There are 4 nested groupings, the coarsest first. Each group lies inside one group of the grouping before and may be the whole of it. The rows also spread widely along 15 directions, which tell nothing about the answers.
Some rows, each with its group in each grouping after it:
[-37, 22, 64, -9, 54, -28, 44, -3, -44, 22, -31, 5, -8, 20, -11, -10, -14, 14, 57, 12, -50, 30, 9, -9, 24, 31, -14, -36, 10, -48, -21, 23] -> fufe j_842 j_524 rogib
[42, -8, 14, -2, 35, 19, -30, -10, -11, -22, 31, 3, -20, 13, -7, -32, -33, -1, -12, 1, 12, 54, -8, 30, 23, 1, 1, -32, -3, -29, -23, 42] -> fufe j_203 j_94 Daz
[21, -16, 9, 19, 53, 31, -49, 22, 18, -28, 37, 1, 29, -8, 15, -26, 44, 30, 14, 15, 32, -6, 2, -14, -29, 43, 62, -18, 12, 13, 30, 13] -> fufe j_842 j_873 miv
[-49, 39, 40, 20, 21, 1, 7, -9, -23, 56, 7, -12, 16, 9, -7, 27, 16, 4, 2, -9, -5, 15, 20, -16, -12, 28, 18, -43, -60, -36, -37, 5] -> pog j_261 j_876 zusal
[25, -7, 31, 6, 2, 30, -1, -13, 13, -40, 9, 0, -8, 28, -9, -38, 8, -35, -37, -1, 33, 32, -13, -10, 20, 30, -34, 2, -11, 22, 5, 1] -> pog j_929 j_183 Tavo
[-13, 33, 27, -22, 22, 0, -1, -21, -49, 8, -8, -42, -12, 7, 26, -32, 14, 8, -12, -1, 33, -18, 19, 10, -34, 1, 21, -16, -16, 16, 11, -17] -> fufe j_296 j_806 baga
[-15, 4, 23, -2, 46, 21, 5, 20, -4, 38, -28, -3, -7, 18, -21, 15, -21, 19, 8, -17, 23, -14, -25, 0, -10, 17, 15, 8, -10, 34, 28, -1] -> fufe j_203 j_82 balub
[11, 8, 7, -3, 16, 16, -16, -8, -33, -20, 24, -22, 6, 4, 28, -41, 26, 12, 11, 13, 28, -16, 3, -5, -26, 8, 16, -18, -12, -1, 7, 1] -> fufe j_987 j_437 lezi
[-5, 37, 29, 3, 36, -20, -11, 3, -8, 52, -35, -10, -25, 40, -30, 1, -46, 3, 16, -58, -31, 23, 2, 49, 25, 14, -28, -12, -31, -22, -20, -13] -> fufe j_296 j_806 zin
[10, 25, 50, 26, 19, 10, 2, -21, 19, 1, -26, 7, 6, 8, 12, -10, 14, -1, -17, 14, 33, 6, -13, -34, -18, 40, -5, -3, -35, 40, 20, -10] -> fufe j_842 j_524 vari
[-53, 18, -20, 8, -16, 23, 24, -15, -7, 51, -32, -51, 22, -20, -13, 32, -12, -19, -9, -11, -25, -1, 29, 9, 11, -1, -12, -12, 23, -22, -31, 11] -> fufe j_842 j_271 Sived
[18, -18, -4, 9, -7, 16, -16, 21, 27, 0, -41, 9, 4, 14, 2, 6, -40, 8, -29, 9, 49, 27, 1, 51, 2, -11, 17, -2, 28, 36, 25, 32] -> fufe j_842 j_873 Rifev
[12, -11, 26, 13, 39, -26, 6, 17, -6, 4, -27, -9, 27, -24, -12, 11, -40, 21, 21, -31, 18, -11, 2, 6, -2, -31, 6, -18, 28, 14, 15, 35] -> pog j_261 j_876 rog
[-4, 22, -56, 3, 4, 15, -19, -1, -8, 20, -16, -1, -5, -2, 29, -2, -12, 15, 31, 14, 9, -20, 25, 23, 15, 11, 42, -18, 20, -18, 10, 22] -> fufe j_296 j_621 zife
[-20, 0, 24, 17, 17, -9, 22, 14, 5, 27, -23, 2, 23, -9, 1, 26, -3, 3, 0, 26, -15, 5, 3, 7, 12, 19, -18, -19, 17, -37, -23, 24] -> fufe j_296 j_903 diraz
[39, -13, -7, 33, 23, 7, 22, -31, 21, -21, 11, -11, -4, 14, 8, 18, 10, -25, -6, 10, 51, -7, -54, -30, 7, 22, -37, -27, 4, 52, -5, 4] -> fufe j_987 j_598 nozi
[41, -21, 4, 31, 65, 9, -28, 5, 38, -6, 7, -22, 11, -10, -5, 11, -2, 6, -2, -15, 19, 1, -23, 9, -7, 20, 14, -22, 34, 33, 0, 9] -> fufe j_842 j_271 zariz
[-2, -8, 41, 17, 34, -28, 10, 23, -9, -3, 13, -30, 22, 23, -12, 2, 27, -11, 3, -16, -5, -5, -7, 24, -11, 16, -44, -37, 7, -18, -26, -15] -> fufe j_203 j_82 zilum
[11, 2, -44, 17, -10, 26, -15, -2, 24, -10, -16, -22, 11, -5, 6, -13, -2, -16, 16, -10, -6, -5, 16, 14, 26, 15, -11, -3, 40, -3, 5, 4] -> fufe j_203 j_82 zilum
[-16, 13, 17, -23, 54, 43, -23, 2, -7, 49, -29, -28, -37, 23, -18, -13, -34, 18, -9, -21, -11, 24, 1, 37, -3, 22, 36, 7, -1, 17, 6, -4] -> fufe j_842 j_524 rogib
[-21, -9, -45, -8, 13, 16, -1, 3, -23, 34, -5, -47, 18, -14, -66, 34, -78, -9, 9, -99, 5, -8, 11, 34, 32, -61, -4, -12, 28, 4, -4, 47] -> fufe j_842 j_524 rogib
[5, 8, 63, -10, 34, 8, -44, 31, -16, -25, 57, 12, 24, 9, -36, -39, -1, -5, -76, -38, 40, 29, 34, 26, 4, -2, 14, -14, -31, -41, 17, 27] -> fufe j_203 j_82 zilum
[-15, -17, 64, -9, 23, -33, 22, 35, -24, 11, -21, -36, 28, 5, -33, 0, -21, -5, -22, -36, -8, 3, 6, 48, -5, -27, -54, -7, 23, -24, -12, 6] -> fufe j_296 j_621 zife
[4, 35, 37, 15, 18, -38, -6, -15, -19, 28, -36, 9, -6, 14, -14, 5, -60, 18, 36, -35, 2, 45, 14, 29, 16, -16, -2, -39, -38, -21, -15, 37] -> fufe j_296 j_621 zife
[8, -17, -33, 50, 33, 32, 6, -43, 32, 25, 4, -46, 17, -48, 28, 55, 12, 1, 27, 40, -4, 15, -19, -43, -10, 21, 27, -56, 28, 13, -56, 34] -> pog j_261 j_876 rog
[48, -4, 3, 26, -27, 3, 0, -30, -8, -48, -7, -28, 7, 20, 15, -47, 5, -15, 54, -4, 10, 22, -21, -2, -7, -1, -55, -20, -17, 19, -19, 1] -> fufe j_842 j_271 zariz
[11, -1, -1, -4, 8, 6, 15, -9, -23, -10, 2, -32, -1, 11, -2, -27, -3, -20, 9, -16, -5, -12, -4, 7, 16, -2, -42, -8, 15, -8, -14, -2] -> pog j_261 j_876 rog
[-24, 17, 54, -18, 9, -9, -5, 27, -33, 7, -1, 11, -12, 54, 5, -27, 8, 2, -28, 16, 8, 42, 30, 58, 5, 26, 0, -24, -19, -47, -9, 3] -> fufe j_296 j_806 zin
[0, 0, 1, 2, 14, 18, -15, -18, -9, -9, -3, -39, -2, 10, -2, -13, -6, -2, 13, -30, 31, 32, 21, 15, -4, -6, 33, -31, 9, 29, 4, 18] -> pog j_261 j_876 rog
[13, -37, -28, 0, 14, 36, -31, 30, -11, -20, 43, -27, 46, -28, -27, -14, -14, 9, -1, -45, 28, -25, 3, 8, -2, -35, 12, 2, 28, -8, 19, 40] -> fufe j_987 j_598 nozi
[21, 34, 2, 9, 32, -21, -41, -6, -22, 19, 23, -41, 17, -33, 22, -31, 8, 12, 1, -16, -33, -37, 31, 27, -15, -3, -7, -28, -10, -68, -38, -8] -> fufe j_296 j_621 zife
[10, 5, 9, 36, 53, 42, -3, -18, 44, 76, -49, -15, -22, -5, 6, 47, -27, 20, 12, 16, -7, 9, -50, -20, -17, 43, 17, 1, -23, 47, -23, -6] -> pog j_261 j_876 zusal
[-25, -23, -24, 3, -48, 60, 8, 16, 6, 32, -44, -12, 17, 6, -21, 13, -46, -3, 0, 4, -7, 31, -3, 29, 10, -14, -20, 23, 5, -3, -10, 36] -> fufe j_842 j_524 vari
[-39, 10, 16, 20, 38, -7, 44, -1, -7, 14, -5, 36, 18, 7, -19, 54, -11, -3, 12, 0, 44, 5, 1, -49, 35, 23, 33, -39, 7, 11, 22, 52] -> pog j_261 j_876 zusal
[29, -8, -71, 26, 20, 5, -5, 12, 24, 1, 28, -10, -12, 44, 13, 41, 24, -29, -31, -3, 68, -57, -38, 34, 10, 25, -13, -34, 22, 44, 3, -23] -> fufe j_203 j_82 balub
[5, 19, -3, 12, -2, -20, -13, -10, -20, 12, -14, -51, 22, -18, -3, -6, -24, -1, 5, -50, 6, -18, 20, 34, -12, -38, -16, -25, 0, -9, -15, 3] -> fufe j_203 j_94 Daz
[7, 33, 22, 1, 46, -11, -14, -10, 8, 12, -7, -11, -14, 9, -16, -7, -20, -20, -55, -40, 17, -1, 16, 27, 27, 14, -4, -14, 10, 0, 11, -8] -> fufe j_203 j_94 Daz
[14, 4, 11, 53, 4, 22, -33, 17, 68, 18, -37, 32, 15, 16, 17, 19, 7, 19, -3, 20, 34, 32, -5, 7, -7, 52, 31, -7, -17, 32, 22, 7] -> fufe j_987 j_598 nozi

New rows. What belongs after each?
[35, 2, -12, -5, -1, 27, -26, 7, -18, -20, 19, 20, -10, 8, 43, -51, 3, 11, -9, 51, 17, 0, 8, 19, 5, 15, 13, -9, -5, -36, -4, 22] -> pog j_261 j_876 rog
[31, 20, -11, 11, 6, -10, -33, 17, 11, -1, -7, 20, -16, 37, 20, -19, -11, -2, -28, -6, 37, 1, 19, 59, 16, 12, 11, -21, -4, -1, 12, -1] -> pog j_261 j_876 rog
[12, 49, -12, 17, -22, -16, -1, -40, -18, -22, -22, 4, 21, -29, 14, -28, -27, -6, 22, -22, 26, -14, 35, -26, 25, -20, 0, -17, -11, -9, 24, 31] -> fufe j_203 j_94 Daz
[33, -5, 56, 17, 55, 37, -13, -46, 13, 24, -27, -40, -26, 2, -23, 0, -41, 14, 27, -25, 15, 59, -56, -26, -30, 9, -2, -5, -51, 67, -15, 9] -> fufe j_296 j_621 zife
[-19, 9, 42, -4, 14, 26, -8, 19, 14, 36, -57, -15, 9, -7, -5, -17, -14, 15, -15, 0, -14, 5, 11, 15, -13, 21, 0, 35, 1, 3, 22, -10] -> fufe j_296 j_621 zife
[42, 9, -6, 35, 34, -4, -5, -34, 12, -7, 21, -2, -1, 0, -1, 15, -8, -11, 16, -11, 28, 1, -34, -22, 16, 15, -20, -39, -23, 11, -23, 21] -> fufe j_296 j_903 diraz
[11, 22, 16, -3, 39, 8, -2, -20, -39, 17, 26, -21, -7, -10, 9, -23, -1, 2, 3, 1, -6, -29, -12, -22, -7, 10, -13, -20, -35, -29, -32, 2] -> pog j_929 j_183 Tavo
[11, 22, -17, 57, -13, 0, -33, 3, 40, 22, -25, 18, 26, 4, 42, 25, 18, 22, 16, 34, 26, 2, 10, 13, -23, 35, 33, -37, -26, 8, -6, 8] -> fufe j_842 j_524 vari
[-1, 7, 38, 15, -3, -12, 23, -14, -15, 14, -48, 8, 18, -21, 20, 7, -34, 23, 16, 41, 15, 21, 0, -10, -15, -15, 1, -22, -6, -2, -8, 46] -> fufe j_842 j_873 Rifev
[-14, 26, 45, 8, 8, 10, -7, -18, -30, 38, -3, -36, -2, 18, -3, -3, -4, 4, -9, -12, 10, 24, -5, 15, -36, 2, -7, -27, -66, -6, -36, -7] -> fufe j_203 j_94 Daz
[-2, -19, 19, -4, 47, 0, 22, 12, -18, 26, -4, -13, -27, 45, 10, 29, 0, 5, -12, 35, 33, 9, -40, 38, -16, 21, -3, -35, 8, 18, -22, 4] -> fufe j_296 j_621 zife
[6, -27, 14, -17, 26, 24, 3, 13, -15, -15, 0, -9, 3, -1, -19, -4, -36, -1, -40, -8, 53, 10, -10, 21, 5, -24, 13, -1, 33, 24, 27, 40] -> fufe j_203 j_94 Daz
[0, 17, 31, 7, 48, 11, -13, 7, -16, 31, 6, 11, 4, -1, 14, -1, 2, 36, -4, 14, 37, -23, -17, -18, -32, 20, 36, -10, -41, 9, 16, 8] -> fufe j_987 j_598 nozi
[8, -18, 4, 20, 37, -34, -1, 41, -7, 7, 5, -8, 40, 2, -29, 17, -15, 12, 37, -44, -8, -32, -8, 26, 7, -14, -25, -27, 28, -22, -6, 20] -> fufe j_842 j_873 Rifev
[7, 18, -1, -3, 3, 43, -25, -21, 4, -6, 17, -12, 4, -12, -8, -27, -6, -18, -41, -12, 16, 17, 21, -3, 21, 12, 5, 5, -12, -17, 2, 19] -> fufe j_296 j_903 diraz
[42, 13, -10, 29, -9, 22, -47, -50, 14, -6, -4, -69, 11, -23, 6, -22, -15, -2, 8, -46, 25, 23, 4, 12, -38, -25, 1, -23, -31, 45, -22, 0] -> fufe j_842 j_873 miv
[4, 21, 11, 5, 68, 19, 10, -40, 15, 30, -32, -23, -48, 29, -9, 19, -18, -8, 7, -19, 27, 14, -33, -12, 12, 42, 17, -14, -1, 68, 15, -12] -> fufe j_296 j_621 zife
[-1, -8, 2, 6, 15, 40, -2, -4, -26, 12, 24, -29, 14, -3, 12, -8, 23, 10, 14, 14, 19, -22, -21, -27, -34, 11, 9, -10, -30, 6, -14, 3] -> pog j_261 j_876 rog
[14, -11, -12, 10, 16, 26, -53, 34, -10, 20, 35, -25, 8, 32, 2, -15, 15, 25, 11, -23, 21, -8, -11, 52, -38, 6, 15, -19, -36, -7, -15, -11] -> fufe j_987 j_598 nozi
[2, -39, 29, 25, 29, -4, 33, 13, 5, -2, -6, -23, 35, -5, -19, 24, 1, -4, 25, 7, -9, 3, -39, -14, -7, 7, -49, -20, 31, 5, -25, 20] -> fufe j_842 j_873 miv
[-1, 3, -42, 29, -60, 31, -12, -12, -6, 23, -7, -8, 14, 1, 47, 20, -1, 6, -9, 57, 38, 16, 2, 26, -26, -10, 11, -33, -32, -13, -38, 29] -> fufe j_987 j_437 lezi
[9, 7, 22, -4, 23, -17, 24, -6, -37, 12, 19, -26, -5, 19, -25, 4, -24, -24, -23, -30, 9, -13, -26, 19, 11, -18, -68, -25, -19, -19, -34, 1] -> fufe j_203 j_82 balub
[0, -18, 31, 9, -67, 30, 2, -10, -8, -17, -15, -31, 40, -19, 4, -21, -16, -11, -43, 13, 39, 49, 16, 14, -26, -42, -31, -1, -20, 0, -15, 38] -> fufe j_987 j_598 nozi
[9, 4, 3, -12, 54, -10, -1, 4, -40, 18, 15, -34, -1, -11, -16, -6, -31, 7, 6, -37, -7, -34, -10, 20, 5, -22, -14, -20, 14, -24, -15, 12] -> fufe j_203 j_94 Daz
[-18, 10, 39, -13, 8, 14, 21, -7, -34, 17, -18, 6, -7, 11, -3, -10, -30, 10, -7, 16, 22, 29, -1, -2, 1, -4, 1, -9, -22, -8, 1, 34] -> fufe j_987 j_598 nozi
[-28, 24, 4, 8, 12, 36, -4, -11, 2, 18, 2, -17, 11, 7, -32, 5, 0, -18, -11, -42, 17, 1, 7, -25, 13, 24, 3, 3, -25, 13, 16, -1] -> fufe j_203 j_82 zilum
[9, 30, -16, -14, 19, 21, -14, -28, -25, 39, -17, -33, -27, -13, 6, -14, -50, 2, -23, -9, -6, 1, 11, 32, 7, -17, 6, -8, -2, -16, -24, 15] -> fufe j_842 j_271 zariz
[-14, -1, -12, -3, -16, 29, 0, -23, -22, 12, -17, -54, 28, -46, -13, -1, -42, 0, 15, -27, -9, 17, 24, -2, 2, -43, -1, -4, 12, -16, -18, 44] -> fufe j_296 j_806 zin
[28, 7, -27, 8, 27, 1, -7, 10, -17, 15, -20, 22, -2, -16, 44, 4, -25, 43, 26, 46, 41, -47, -18, 2, -17, -6, 38, -16, 6, 11, 23, 30] -> fufe j_203 j_82 balub
[8, 30, 33, -6, 41, 22, -47, -1, 14, 13, -47, 1, -15, -4, -10, -44, -46, 30, 10, -44, 5, 39, 41, 19, 10, 8, 63, 13, -2, 21, 47, 16] -> pog j_261 j_876 rog
[-6, -1, 21, -22, -12, 29, 1, 0, -47, 29, -22, -40, 2, -9, 9, -24, -33, 17, -19, 16, 7, 6, 0, 35, -39, -35, -7, 6, -19, -10, -23, 17] -> fufe j_842 j_271 zariz
[-27, -5, 23, 12, 10, -13, 17, 35, -25, 7, 27, 37, 35, 24, -33, 25, -10, -5, -11, -2, 16, 14, 6, 10, 29, 5, -15, -38, -12, -54, -13, 51] -> fufe j_842 j_524 rogib
[20, 31, -16, 1, 31, 58, -41, -31, 18, 4, -5, 9, -4, -37, 7, -35, -25, 12, -12, 1, 13, -2, 16, -38, 17, 24, 53, 20, -3, 9, 36, 28] -> fufe j_842 j_873 Rifev
[-23, -6, -11, 12, 15, 14, 19, 21, -9, 24, -13, -24, 9, 35, -4, 23, 27, -4, 20, -8, 24, -47, -32, 3, -18, 28, -12, -5, 2, 33, 11, -28] -> fufe j_203 j_94 Daz
[42, 41, 11, 1, 14, 20, -26, -65, 0, -3, -13, -43, -21, -41, 37, -55, -19, -5, -31, 6, 0, 12, 17, -8, -5, -3, -5, -4, -10, 1, -15, 0] -> fufe j_987 j_598 nozi
[22, 14, -46, 14, 31, 37, -31, -29, 2, 43, -13, -30, -11, -37, 8, 10, -51, 21, 28, -11, -11, -8, -11, 2, 2, -11, 30, -12, -1, -3, -22, 29] -> fufe j_203 j_94 Daz
[-37, -3, 0, 12, 12, 4, 21, 12, -7, 27, 3, -18, 37, -13, -13, 40, 2, -10, -27, 1, 6, -16, 11, 2, 4, 3, -7, -24, 22, -23, -16, 25] -> fufe j_842 j_524 vari
[8, 1, 11, 7, 7, 1, -19, 34, 16, -1, -25, 4, 16, 1, 24, -27, 9, 15, -17, 18, 7, -15, 20, 36, -4, 18, 3, 6, 31, -15, 22, -3] -> fufe j_987 j_598 nozi
[42, -3, -16, 3, 3, 12, 1, -19, 9, -23, -17, 36, -17, 0, 8, -6, -63, -8, -33, 26, 51, 30, -10, 15, 41, -13, 1, -13, 24, 17, 16, 62] -> fufe j_842 j_873 miv
[-39, 22, 23, -12, -9, 8, 32, 32, -32, 22, -30, 32, 8, 45, -20, -10, -7, -4, 0, -2, 12, -27, -2, 3, 19, 25, -30, 23, -22, -13, 33, -3] -> fufe j_842 j_271 Sived
[-15, -38, -33, -11, 61, 46, 40, -26, -16, 12, 40, -64, -21, 32, -45, 50, 1, -42, -16, -33, 45, -16, -64, -18, 11, 11, -14, -29, 38, 69, -15, 5] -> fufe j_842 j_873 Rifev
[-17, -11, -1, 16, -20, 5, 19, -7, -18, -11, -5, -35, 22, 21, -11, 4, 9, -18, 38, -24, 20, 13, 1, 0, -1, -4, -20, -31, -3, 15, -16, 11] -> pog j_929 j_183 Tavo
[11, 46, 11, -4, 71, -9, -4, -22, -24, 51, -20, 22, -27, -15, -31, 14, -95, 24, 8, -53, 11, -12, -14, -15, 38, -22, 19, -6, -29, -1, 18, 43] -> fufe j_987 j_437 lezi
[13, 7, -47, 23, -25, 7, -5, -12, -5, 20, -31, -19, 29, -35, -12, 21, -65, 6, 28, -42, 19, -24, -1, 6, 10, -53, -10, -4, -1, 8, 2, 42] -> fufe j_203 j_94 Daz
[11, 13, -41, 9, 56, 16, -38, -7, -10, 34, 35, -9, -20, 14, 11, 38, -16, 18, -22, -4, 66, -5, -5, 36, -14, 1, 81, -59, -9, 22, -8, 30] -> fufe j_842 j_271 zariz
[-6, -14, 17, 8, 60, -13, 7, 11, -10, 11, 12, 6, -3, 9, -6, 44, -22, 12, -12, 15, 44, 32, -5, 25, 4, -2, 42, -65, 25, -1, -11, 54] -> fufe j_203 j_82 zilum
[-9, -23, -29, 0, -7, 43, -28, 40, 19, 11, -11, 6, 8, 18, -22, 15, -36, 0, -37, -14, 38, 26, 14, 63, 21, -7, 31, 2, 32, 3, 22, 37] -> fufe j_203 j_94 Daz
[4, 3, 43, 1, -21, 3, -17, 38, -3, -3, -8, 20, 17, 33, -10, -17, -11, -5, -75, -16, 72, -3, 8, 41, -16, -10, -9, 11, -41, 19, 30, 1] -> pog j_929 j_183 Tavo
[6, 6, 51, 2, 35, 27, 16, -30, 6, 7, -38, -16, 1, -40, 10, -13, -26, 7, -27, 27, 8, 18, -9, -40, -5, 5, 1, 14, 13, 20, 12, 22] -> fufe j_987 j_437 lezi
[13, -16, -23, 6, -18, 32, 2, -25, 5, 3, -57, -47, -18, -4, 36, -2, -27, 11, 25, 36, 24, 39, -5, 33, -23, -17, 17, -20, 33, 48, -10, 20] -> fufe j_203 j_82 balub
[28, 18, 18, 14, 37, 19, -27, -17, 19, 7, -11, -11, 9, -20, -35, -4, -47, -1, -31, -65, 41, -3, -7, -12, 4, -13, 10, 13, -19, 47, 33, 16] -> fufe j_842 j_271 zariz
[26, -14, 38, 12, 33, 0, -39, 19, 11, -34, 40, -24, 31, 8, -39, -20, 5, -15, -36, -67, 32, 18, 8, 24, 2, -3, -15, -13, -4, 2, 9, 7] -> fufe j_296 j_806 zin
[5, -21, 32, 23, 24, -10, 13, 26, 32, 17, -56, -17, 10, 2, 19, 17, 4, 8, -13, 26, 10, -8, -14, 27, -20, 21, -12, -5, 38, 33, 0, -13] -> pog j_929 j_183 Tavo
